All groups share one centre, and each spreads out both ways along 6 directions, with some noise.
Some rows, each with its group after it:
[ 25   3 -14   7 -23 -30  34  12  22   6 -16  17  10  -8   4]  (1)
[-40  13   4   3   1  -3  13  12 -28   0   6  -7   3  10  -3]  (3)
[ 13  20  24  16  -1  17 -21  23   2   1  18 -13  33 -28   3]  (3)
[ 33  10 -16 -12 -17  21   6 -32  -1 -16  -9  14   9  -4  21]  (0)
[ 28  -5 -20  -9  12 -19  32 -23 -13  -1 -36  22 -22  13   5]  (3)
[ 36   0 -22 -13  13  -8  32 -12  -8  -1 -21   3   0   5 -20]  (1)
[-16  -9   1  -6 -12   8 -17   1  18  -6  19 -10   0   8 -10]  (0)
[  1  -1  -9   1   1 -14  20   6  -2  12 -11   4   0  -7  -2]  (2)
[ 19   7 -11 -20  10  -1  15 -31 -11 -22 -14  13 -12  21  -1]  (0)
[ 19 -17 -27  13 -26   7   6  13  32   7  -6  -4   4  15  -6]  (3)
[-29  18   4 -29  -5  -1  10 -32 -23 -16  11  12   2  -7  13]  (1)
[-22 -25  -2   9 -31  19 -33  -3  25  13  15   2  -9 -11  28]  (1)
[ -2 -14   3 -13 -15   2 -21 -18  26  -7  10   9  -9  -8  14]  (0)
[-12  14  34  -1   4   0 -27  12  11 -18  28 -11   9  -5  -6]  (2)
[-18   9  -8  11 -14  -3  14  15  -4  -5  -1  -1  -1  25  -2]  (3)
[-17 -17  12 -14  -8 -26 -14   1  36   7  16   5  -6 -25  -3]  (3)
[ 19   8  28  -9   7  13 -34 -16  10 -20  15   2   6 -20  14]  (3)
[ -1 -17  -7  17  15  -1   4  17 -12  38 -14  -8  -2 -20  -2]  (0)
[ 13   3 -13   7  -8 -12  24  18   4  17 -10   1  16 -17  -4]  (2)
[ 12  11   0 -29  -3  17  -8 -42  -5 -28   8  10  -1  -1  11]  (0)
[  9  35  23  17   4 -10   7  19 -13 -12  -2   7  18  -2  10]  (3)
[-28   8  -1  18 -32  10  -1   9  -5   8   4   8   8  -9  38]  (1)
[ -6   8 -16  18   6  35   8   0 -42   9 -11 -14  10  10   8]  (1)
[  8  20  16  19  -6  -5  -1  30   5   1   6  -5  25 -14   5]  (3)
[  5  12  26 -27  19 -59  18  -3  10  -5   3  19  -2 -33 -10]  (2)
[ -2 -13 -28  11  -9  42  -2  -1 -14  18  -3 -17   7   7  -2]  (1)
[ -5 -25   2 -25  -3   6 -28 -37  19  -4   9  10 -24  -9  13]  (0)
[-27  29  12 -34 -11 -20  16 -11  -4 -21  23   8  17 -16  -4]  (1)
[-16  10  12  32 -33  -2  -7  26  13   7   2   9   8  -7  38]  (2)
[ 21 -17 -18   8 -18  -6   8  -8  17  13 -22  18 -13  -3  23]  (1)
[ 23   6  -4   7  -9  33 -11   5   6  -1  13 -14  28 -12  -3]  (2)
[ 15  -6 -22   3  16   8  22  -4 -24  12 -23  -5  -6  12 -10]  (0)
[ -5   2  18 -16   6 -35   4  -7  10  -1   4  16  -8 -22   5]  (2)
[  2  -4   1   3 -19  29 -27  -7  12  -2  16  -4  10 -15  18]  (2)
[ 27  34  23   7  28  -9   3   0 -26 -29 -12   8   1  18   4]  (2)
[ 17  -5 -14  18  18 -16  30  15 -20  24 -32   4  -8   3  -5]  (0)

New rows. What belongs after each?
[-16   2  14   2   6 -20  -2  16   6  -2   6  -3  -6   6 -12]  (0)
[ -9 -18 -19 -21  -2  12  -5 -38  -3 -14  -7   8 -28  30   2]  (3)
[ 29   6  -1  10   6  -1  15  -4 -15  24 -22  16  11 -43  29]  (0)
[ 10  -7  -6  -2  27  22  -9 -11 -20   3  -5 -14  -4   6 -15]  (1)
[-32 -10 -14   5 -21   7  -3  12  12   4  15 -12   0  15  -8]  (3)
[ -5  29  36  -2   2 -23  -4  11   0  -5  14  11  17 -39  18]  (0)
[-10  20   5  11  -1  -6  11  30  -4  -5   9 -11  18  10 -19]  (0)
[ 38  10  -9   3  14  37  -1  -9 -17 -10  -6 -13  16   8 -10]  (2)
[  0 -18   0   5   4 -15  -5   3  11  17 -10   7 -16  -6   6]  (0)
[  6  -1  26 -27  27 -20 -14 -11  13 -15  15  -3  -5 -10 -28]  (1)
[ 20  23  19  12   0 -20   6  17   6  -7  -3  11  11  -9  10]  (3)
[  2   2  24 -34  17 -38   2 -18  11  -9   9  14  -7 -29  -7]  (2)
[  3   8  24  17  31   5 -17  11 -25   2  -4  -9  -4   4   1]  (1)
[ 30  -6  19 -17   7  -2 -26 -25  21 -10   5  12  -5 -24  11]  (3)
[ 25  12  -9  -7  -3  13   8 -20 -11  -6  -7   7  10 -10  15]  (0)
[ -3 -21 -17 -22  16   5   7  -8  -2  11   3 -16  -1   0 -38]  (2)
[ 10   6   1  11  -2  31 -18 -16 -13 -11  -8   6  -6  14  32]  (2)
[ 11  -8   9 -16  -7 -22 -12 -22  31 -22   0  21 -23   9  13]  (3)
[ 26   0   0  -6 -19  32 -24 -27  12  -6   9   6  13 -28  31]  (2)
[ 12 -23 -16   5   9 -12  11  -2   4  15 -27   9 -25  16  -2]  (0)
[  5  -4 -23  13  -9 -15  31  17   2  14 -17   2  -1  12  -7]  (3)
[-19 -10   4 -22  13  17 -18 -20 -10  -4  17 -11  -5   0 -15]  (0)
[-16  13   5 -31  -7 -14  10 -22   1 -16  14   9   6 -12  -2]  (1)
[-14  -3   3   8 -17   1 -11  -1   6   3   2   9  -5  -5  28]  (2)
[-14  10  -6   8  15   3  22  18 -36  26  -5 -13  17 -18 -11]  (3)
[  8  11   7 -12  -7 -34  18  -2  14  -9  -4  19   0 -13   8]  (1)
[ 13  -6  -5 -23  25  -4   8 -15  -8  -2   0  -9  -1  -2 -34]  (2)
[-27 -31 -25   1 -29   3   4  12  24  35   8  -7   3 -22   0]  (2)
[  5  15  24  -1   4 -21  -2   3   1   4   1  15   8 -39  23]  (0)
[ 31 -15  -9 -18  20  -1   5  -5  16  -1   1 -13   3  -1 -43]  (1)
[ -8 -10 -15   7  -3 -13  18  -4 -12  14 -24  16 -21   8  19]  (2)
[ -2  14  25 -13  19  -1  -9 -12 -24   9   8   5  13 -51  16]  (0)
[ 24  -8 -11 -11  -7   9   0 -30   3  -4 -11  15  -7  -7  18]  (0)
[ 11  17  20  -4   7  31 -29 -19 -15 -24  12  -5   8   1  13]  (3)
[  8 -31 -32  -3   6  14   4 -14  -3  10 -17  -5 -21  25 -13]  (0)
[  1   9  -3   5 -19   0   4  13  19 -16   8  -3  10  17  -7]  (0)
[  6  21  11  -1   7   2   6   2 -19   2   5   0  21 -25   6]  (0)
[ 10 -23 -31  17 -26  22   0   1  13  23 -13  -2  -1   2  13]  (1)
[-31  14   4 -13   3  22  -7 -18 -32  -9  13  -6   6  -4   8]  (1)
[ 14   8   2  17 -19  36 -19  11   8  -2  14 -14  26  -8   8]  (2)
[ 12  10  -6  -5  15  17  10 -13 -31   6  -7  -5  14 -17   1]  (0)
[-21  14  16 -16 -30 -31   7   8  34  -9  28   9  17 -25   0]  (1)
[ 13   5   6   0   5  19 -14  -5  -5  -4   5  -7  10 -10   4]  (3)
[  0  -8 -24  27 -27  44  -9   7  -5  14  -7  -9   7  12  21]  (2)
[-18   3   2  27 -23   2  -6  16   0   5  -5   9  -4   7  34]  (2)
[ 23  -2 -24  11  -4   7  22   6  -4  10 -19   0   4   9  -3]  (3)
[-38 -23 -26 -17   3   2  14 -16 -17  15  -4  -4 -21  14 -13]  (3)
[ 19   3  23 -14  19  -6 -13 -16   2   0   5   8   3 -36   7]  (3)
[ -2  33  38 -12  10 -16  -5  -5 -15  -7  14  13  19 -49  22]  (0)
[-17  16  17 -28  23   3  -5 -23 -27 -17  14  -2   1  -5  -9]  (1)
[-13  -7  13 -20   1 -22  -6 -10  14   1  12   8  -6 -24   1]  (2)
[ -4   3   1   6 -14 -15   6  12  15  -5   1   6   1   9   1]  (3)
[-41 -15  17 -18   6 -12 -22 -17   3  -6  12   5 -28   6   3]  (2)
[  4  17  25 -12  29 -33  12  -5 -23   6  -8  13   1 -38   7]  (3)
[ -3  -5   1 -14   6  27 -16 -21 -13   8  10  -8   8 -30   6]  (0)
[  5  11 -20   4   6  12  24   6 -21  -9  -7 -15   7  36 -28]  (0)
[ -3   9   4   6  -8 -10   3   9   7  -8   2   6   1   9   4]  (3)
[  3  -2 -14 -11 -14  -1  12   0  14   1   9  -5  14  -8 -16]  (1)
[-10  13  12 -24  -7  12 -16 -20   5 -29  25   0   8   1  -1]  (0)
